The rows come from 4 hidden closed curves, with some noise, and rows from the same curve form a group. Each curve winds through 6 dimensions. The rows are also pushed far along 4 directions, which tell nothing about the answers.
Known rows, each followed by its group:
[ 20 -11  -4  -1   5 -14  25  20  25 -14  17  21  20  24  14  18 -12   4
  -2]	S
[ -2  14  -6  -6 -16 -15 -17 -36  23 -15  -2  -4   7 -13 -38  11  28   6
  11]	E
[  2   3  17   5  -3   8  -4 -15   3  15  10   3  -8  -3  28  10  -5   3
  29]	Q
[ -9  -3   0  -4  -3   5 -17  -8  -1   6  -5 -10 -10 -15   1  -7  -4 -10
  -3]	Q
[ 10   6  26   9  -4  13  11 -17   1   5   0   6  -1  -4  29  16   2  26
  29]	P
[ -7   7  27  17 -23   3 -25 -12 -10  36  16 -12 -15 -17  30  12  18  -3
  39]	S
[ 14  -3   4  -6  -6  -3  19  -3  28 -15   0  27   9  13  -8  29   3  -3
   7]	E
[ -7  11   7   3 -24  -8 -28 -28   7   4   7  -7  -9 -18 -14  11  24 -11
  27]	E
[ -2 -12  13   5  13   8  12  25 -31  10   5   1 -15  10  34  -7 -25  -3
   7]	E
[  1   1  10  10  -7   0  -1   0 -12  21  17   2 -13   1  31 -13  -8  -3
  12]	S
[ 17   1  16   9 -23  -6  18  -3  11  10  17  26  -7   6  37  16  -2  -7
  21]	P
[  8   6   7  -5  -2  -4  14  25  -9  -1  14  11 -22  17  20 -14 -19 -11
   3]	P
[  9  12   7   4 -10  -4   6  -5   2   1   7  12  -8  -2  19  13   7  14
  18]	P
[  2   2  27   7 -11  -4  -4   3  -3   7  20   0 -13   4  28  18  -2   8
  38]	E
[  4  -1   9   1  13   0  12   3 -11 -19  -6  -2   6   5   0  12  -3  32
  14]	E
[  3  -3 -21 -15  25  -1   9  17   4 -18  -4  -3  11  12 -15  -9 -17   3
 -17]	Q
[ -6   4  -7  -3   4  -8   1  17 -15   2   2  -4 -16   7  -5 -19 -11 -14
 -12]	S
[ 5 -3  7  2 10  4  0  4  4 -3 10  2 12  9  7 10 -3  9 21]	P
[-13  13  -2  -1   6  10 -15  -5 -24  12  -7 -13 -16  -4 -10 -27   3  -4
   2]	Q
[ -5  -4  -3   2  24  13  -5   8 -13  -8 -15 -27  14 -11  -8  -5  -5  18
  -9]	S
[ -6  -2 -18   0  18   2  -6   7 -14  -6  -3  -7  11  -1  -8 -12  -1  -3
  -6]	P
[  2   0  25  12  22  23   8   5 -27  11   2 -11  -4   6  30  -2 -16  23
  30]	E
[  5   1   6   8  -4  -2   5  10 -13   9  16  12  -3  11  17  -2  -2  -6
  19]	E
[  6 -17  -9  -4  16  -3  19  21  -8 -29  -9  -3  14   9  -5  -8 -20   0
 -23]	P
[-11  -3  -8   8  -1   3  -6  30 -39  26   8  -2 -21   1  24 -35 -12 -45
 -10]	Q
[  2   6  15   9   6  12   2 -29  10   1 -17  -8  18 -11  -8  36  23  34
  28]	S
[ 16   7   8   5 -11 -12  14  -2  23  -4  18  15   1   5  17  14   0  -3
  13]	S
[ 10   2 -13  -7  20  -8  18   9   5 -34  -9  -2  15   8 -22   5  -7  16
  -9]	E
[ -2  13 -12  -2 -19  -9 -13 -22   8  -5  -8   3  -1 -18 -16   4  26  -1
  -1]	P
[  4  -6   9   3  15   8  16  23 -15 -12  -9  -5   1   4  10   7 -12  10
  -3]	Q
[-10 -13 -16  -5  -2  -1  -3  13  -8  16   2   0  -5   5   2 -23 -12 -30
 -28]	E
[-10   6  -4   3   5  17 -11  -6 -16   4 -20 -12  -2 -12 -15 -14  10 -14
  -5]	Q
[  9  -6  -7   3 -29 -23  -1  10  24  14  34  29  -6   7  28  15   1 -49
  13]	Q
[  7 -12  14   4  -2  -9  19  23   3  12  18  11  -3  19  32  17 -17   8
   6]	S
[ -5   4  22   7 -24   3 -32 -15   1  24  23  -5  -4  -5  11   6  19   4
  40]	E
[  2  -4 -15  -3  25  -4  11  21 -17 -18   0  -3   9  12  -2 -11 -16   4
  -5]	P
[ -3   5  10   1 -10  -5 -12  -8   7   5   2 -14 -10 -13   0   6   5  11
   1]	S
[  4   4 -16  -5 -13  -5  -4 -23  34 -15 -12  12  14 -11 -34  17  23 -23
  -8]	Q
[ -4  -3 -13 -11   8   0  -6 -10  15 -13 -12  -8  18  -4 -28   5   7  14
 -15]	Q
[ 15  -1 -22  -1 -11 -24  18  -8  36 -16   0  24  24   6 -24  27  17 -17
 -13]	S
[ -1   3 -19 -11  12  -2   2   5   4 -26 -14  -1   6   1 -36  -6  -1 -16
 -17]	E
[ -7 -11 -11   4  -2   3   2  26 -13  17  -2   0  -2   5   3 -16  -4 -32
 -28]	Q
[ -7  -7 -13   4 -10  -6 -16   5   6  15   1 -10   8 -15  -4   3  13 -34
 -13]	S
[ -3  -9 -14  -9  18   8   3   9   5 -20 -24 -11  13  -5 -24   0  -6  -4
 -30]	Q
[ 15   0  -3  -3 -10  -6  19  -2  18 -14  -4  16   6  -1   7  16   3   6
  -6]	P
[-13   4 -20 -11  18   8 -18  -3  -8 -11 -13 -15   3  -2 -39 -26   1 -13
 -15]	P
[  7  -1  14  -7  23   9  12   1  -6 -37 -15 -17   8   5 -15   4 -14  46
   2]	P
[-13  -3   2  -3  23  12 -12   7 -20  -7 -16 -37   2 -14 -12 -13  -6  24
 -13]	S
[ -1  -3 -13   0 -29 -26 -15   2  14  10  23   9  -2  -2  -2   4  12 -39
   2]	E
[-16   1  -8   0 -16  -6 -28  -4   1  17   2  -9   1  -7 -24   4  26 -20
   3]	S
[ 11  -5 -11  -9  19  -2  19  23  10  -7  11  12   9  21  11   1 -23  -4
  -6]	Q
[ -1   5  18   5  20  19  -5  -4 -20  -2   2 -10   4   5   6  -5  -7  19
  33]	P

New rows. What belongs after each?
[-10   7  -2   6   6  14 -27 -24 -10  -2 -13 -26  13 -25 -18  -9  18  15
   5]	S
[-15   0 -16   1 -17 -10 -24 -12   3  10  -8  -9   7 -17 -31   9  32 -22
  -4]	S
[ -5  -1 -23   2 -20  -7 -12  -8  10   4  -5   9  12 -12 -24   0  26 -46
 -16]	Q
[ -4   3  -4   6  -2   2 -19  13 -18  11  17  -7  -5  -2  12 -25  -2 -20
   5]	S
[  5   2  -3  -2  14   3  14  -4  -1 -25 -19  -1   2 -10  -5   9  -7   6
  -5]	Q
[  5  -9 -15  -4  23   9  14   4   8 -20 -17   1  20  -4  -5  10  -8  -4
 -12]	Q
[12  2 18  9  7  4 22 16 -7 10 15 11  3 22 31 12 -8 22 24]	Q
[  2  11   9   5  -1   6  -1 -38  -1 -14 -17  -5   4 -15 -15   5  15  27
  17]	P
[ -3   0  -1   4   4  -2  -6  11 -23  19  19   1 -14   5  33 -16 -16  -7
  18]	Q
[10  3 15  7 -3  2 15 -8 -5  2  5 10 -4  5 20  3 -6  7 20]	P
[ 9 -9  9  7 -4 -9 14 -8 17  1  4  7 17  3 15 32  4 23 10]	S
[ -5   1   8  -5  13   1  -6  -2 -12 -21  -5 -19   1  -2 -16  -8  -8  35
   4]	P
[ 12 -10   5   5  -3  -4  14   7   7  -9  10  15   9  13   4   2  -9 -21
   7]	P
[ 20  -4   4   7 -30 -14  21   5  22  11  21  36  -3  10  36  16  -2 -31
   6]	P
[-26   7  -1  -6  18  17 -27  -3 -27   0 -29 -43 -10 -19 -37 -11   9  15
 -10]	S
[ -3   2  17   4   9   8  -5  -1 -21  11   8  -7 -20  -4  34  -7 -19  14
  23]	Q
[ 19   0  -5  -4   4 -14  25 -11  37 -20   0  11  12   5  -5  25  -9  -1
  -3]	E
[  7  -1  -9  -9  24   5  13   0   8 -18  -9 -10  16   8 -17  -5 -13  19
 -14]	E
[ -4  18  14  -4  23  20  -7  -9 -20 -22 -18 -22  -8  -9 -17  -3  -2  33
  18]	Q
[  7   9  11   3   7   3  18  17 -14   8  11  12 -15  18  22  -7 -15   1
  14]	Q
[  7  -6   5   0   9   6  15   0   2 -19 -11  12  18   7  -5  21   4  19
  10]	E
[13  2  7  4  6  2 22 11  5 10 11 18  5 23 19  8 -6  6 15]	Q
[ 13  -6  -5   1  23   3  33  32  -4  -6   4  12  16  26  14   6 -17  13
  -2]	Q
[-14   0  -1  -5  16   6 -15   4 -28 -18 -16 -24  -1 -10 -21 -13   2  24
  -1]	E
[ -7  -8 -22  -3   4   4 -10  -2  14   5 -12  -5  23  -4 -27   4  14 -25
 -18]	S
[  5  10   0  -9   4   1   2 -21  20 -29 -15  -1  12  -2 -36  18  13  21
   8]	E
[ -7   7 -30 -10  15   0  -4   8  -6 -11 -14  -2   1  -4 -22 -17   2  -6
 -23]	P
[ -9   1  -3   1  23  19  -9  -4 -21  -7 -19 -18   3 -15  -2  -9  -4   5
   1]	Q
[ 13  11  11   0 -12   2  10 -11  10  -7   2  14  -7   3   3   7   3   1
  15]	P
[ -5   9  -7  -5 -28 -14 -22  -7  13  15  19  10 -14  -2  -4  -5  13 -26
   6]	P
[ 12   4  15  -5  25  18  19   8   4  -9  -2   2   5  16  13   8 -19  32
  13]	P
[ -6 -13 -22  -8   1 -14   0   5  14 -10 -10  -5  14  -4 -27   8   7  -5
 -33]	S
[  1   2 -11   3 -16 -13   4  -2   7  13   8  17  -9   2   7  -4   2 -33
  -6]	Q
[-11   4   0   5  -4   5 -11  -7 -10  20  -6  -9  -8  -8  -3  -5   9 -15
   1]	S
[  5   1  30   8  27  23   5   5 -31  -3   2 -14   1   9  19  -6 -18  32
  37]	P
[ 18 -12   6   4  15  -7  34  39  -9 -10  19  16   4  28  37   3 -31   1
   6]	P
[ 10   8  -1  -7  12  -1  18  -9  16 -32 -15   8   9   3 -24  20   2  12
   5]	E
[  9  -5   5   0 -12 -12   7  -7  13  -8  13  13   1  12  -5   3  -5 -16
   8]	P
[ -2  -4 -22 -10   0  -7  -2  -3  21 -10 -10   4  20   6 -40  10  15 -15
 -18]	S
[ 10   0  20  -1  20   4  16  16 -12 -17   5  -4  -4   7  26  13 -22  43
  23]	Q
[  6 -14 -16  -6   9  -4  11   4  15 -14  -6   5  30   7 -16   8   2   7
 -17]	E
[-14  11  16   1 -29   1 -41 -31   2  15   3 -16 -17 -25  -8   3  26   2
  24]	Q
[ -7  -3   0   0  -1  -1   2  40 -27   9   8  -1 -27   9  15 -25 -20 -30
 -17]	Q
[ 12   1  18   7   3   6  23  16 -18   6  11  13 -14  12  41  -5 -20   4
  18]	P
[ -3  -3 -21  -7  -5  -7   1 -19  27  -4 -16   4  14  -5 -36   7  14 -17
 -27]	S
[ 14 -10   1   4  -9 -10  15   8  14  -2  18  22   8  16   8   4  -8 -33
   8]	P
[ -7   0  19  -1 -12   3 -16 -25  11  -5  -9  -7  -4 -17 -11  24  14  13
  18]	E
[ 13  -7 -17   4 -11 -19  12  -7  28   5  16  16  20   8   4   8   6 -17
  -5]	E
[ -5   7   9   4  12   7  -7 -27 -11  -5  -7 -12   1  -6 -11  -3   4  26
  18]	P
[-13   4   4   4 -10  -1 -34   0 -22  15  15 -14 -14 -13  11 -10   9  -6
  26]	Q
[ 16  -7  -3   1 -17 -12  24  -2  41  -1   2  26  18  12  -8  30  14 -11
 -13]	Q
[  4  -9  -5  -8  17   3   9  23   1 -12   2  -1  14  17  -6  -4 -13   7
 -11]	E
[ 14   2  10   6  23   5  23  10 -10  -6   6  -4  11  16  21   0 -18  34
  17]	E
[  5   0  -4  -5  31  10  19   5   1 -11 -14  -2  11   6   5   6 -16  34
  -8]	P
[-13 -12 -22  -7  12   1 -17  22 -13  -3  -4 -17  10  -4 -13 -18  -4 -15
 -25]	Q
[  8   2   3  -2  16   9  18  -6  16  -9 -15  -3   9  -2  -4  14  -6  13
  -7]	S
[ 16   7   5   4   2 -10  18  -5  17 -18   5   8   7   2   6  18   0  18
  10]	S
[-10 -14 -17  -9  23   3  11  36 -17   2 -10  -9  -5  14  -7 -23 -27 -17
 -40]	S
[  2  -4 -24  -8   2 -15   4  10  11  -5  11  11   5   9  -2  -4  -9 -20
 -11]	Q
[ -3  -2  -4  -3  -2  -3   1 -12  12   7  -9   0   1  -1 -12   6   4  -2
 -10]	S
[ 11 -12 -13  -9  30  -3  36  13   2 -36 -17   4  14  15 -14  -5 -29   9
 -31]	P
[  4  -6  19   1  29  15  17   8 -21  -7  -2 -11   0  14  16  -8 -29  32
  10]	P
[ -9  -8  10  -2   8  16  -2  31 -31   8   2   4 -15  15  13 -15 -14  -9
   6]	E
[-15   2  -9  -1  -8   5 -25  -7  -7  27   5  -5 -14  -9   6 -20   5 -16
  -5]	P
[ -9   3  -8  -7  -8   2 -23 -12  10  -9 -11 -11   4 -15 -31   1  18  -8
  -7]	Q
[ 14 -12   4  -1  20   3  21  21   7  -9  13  13  19  24  16  14 -20   6
  10]	P
[ 2 -9 19  7 -9 -4 -6  0  3 22 22 -3 -5  3 31  8 -9 -1 19]	E
[  9  -1   4   4  -8   3  10  21   4  12  15  17   0  14  18   6  -2 -29
   9]	Q
[  0  -1  22   8  -8   0 -10  -7   6  14  10  -9  -1  -9  18  21   8  16
  22]	S
[ 15 -19   1   3  -1  -8  28  23  23  12  22  24  14  22  37  23 -18  -8
  -2]	Q
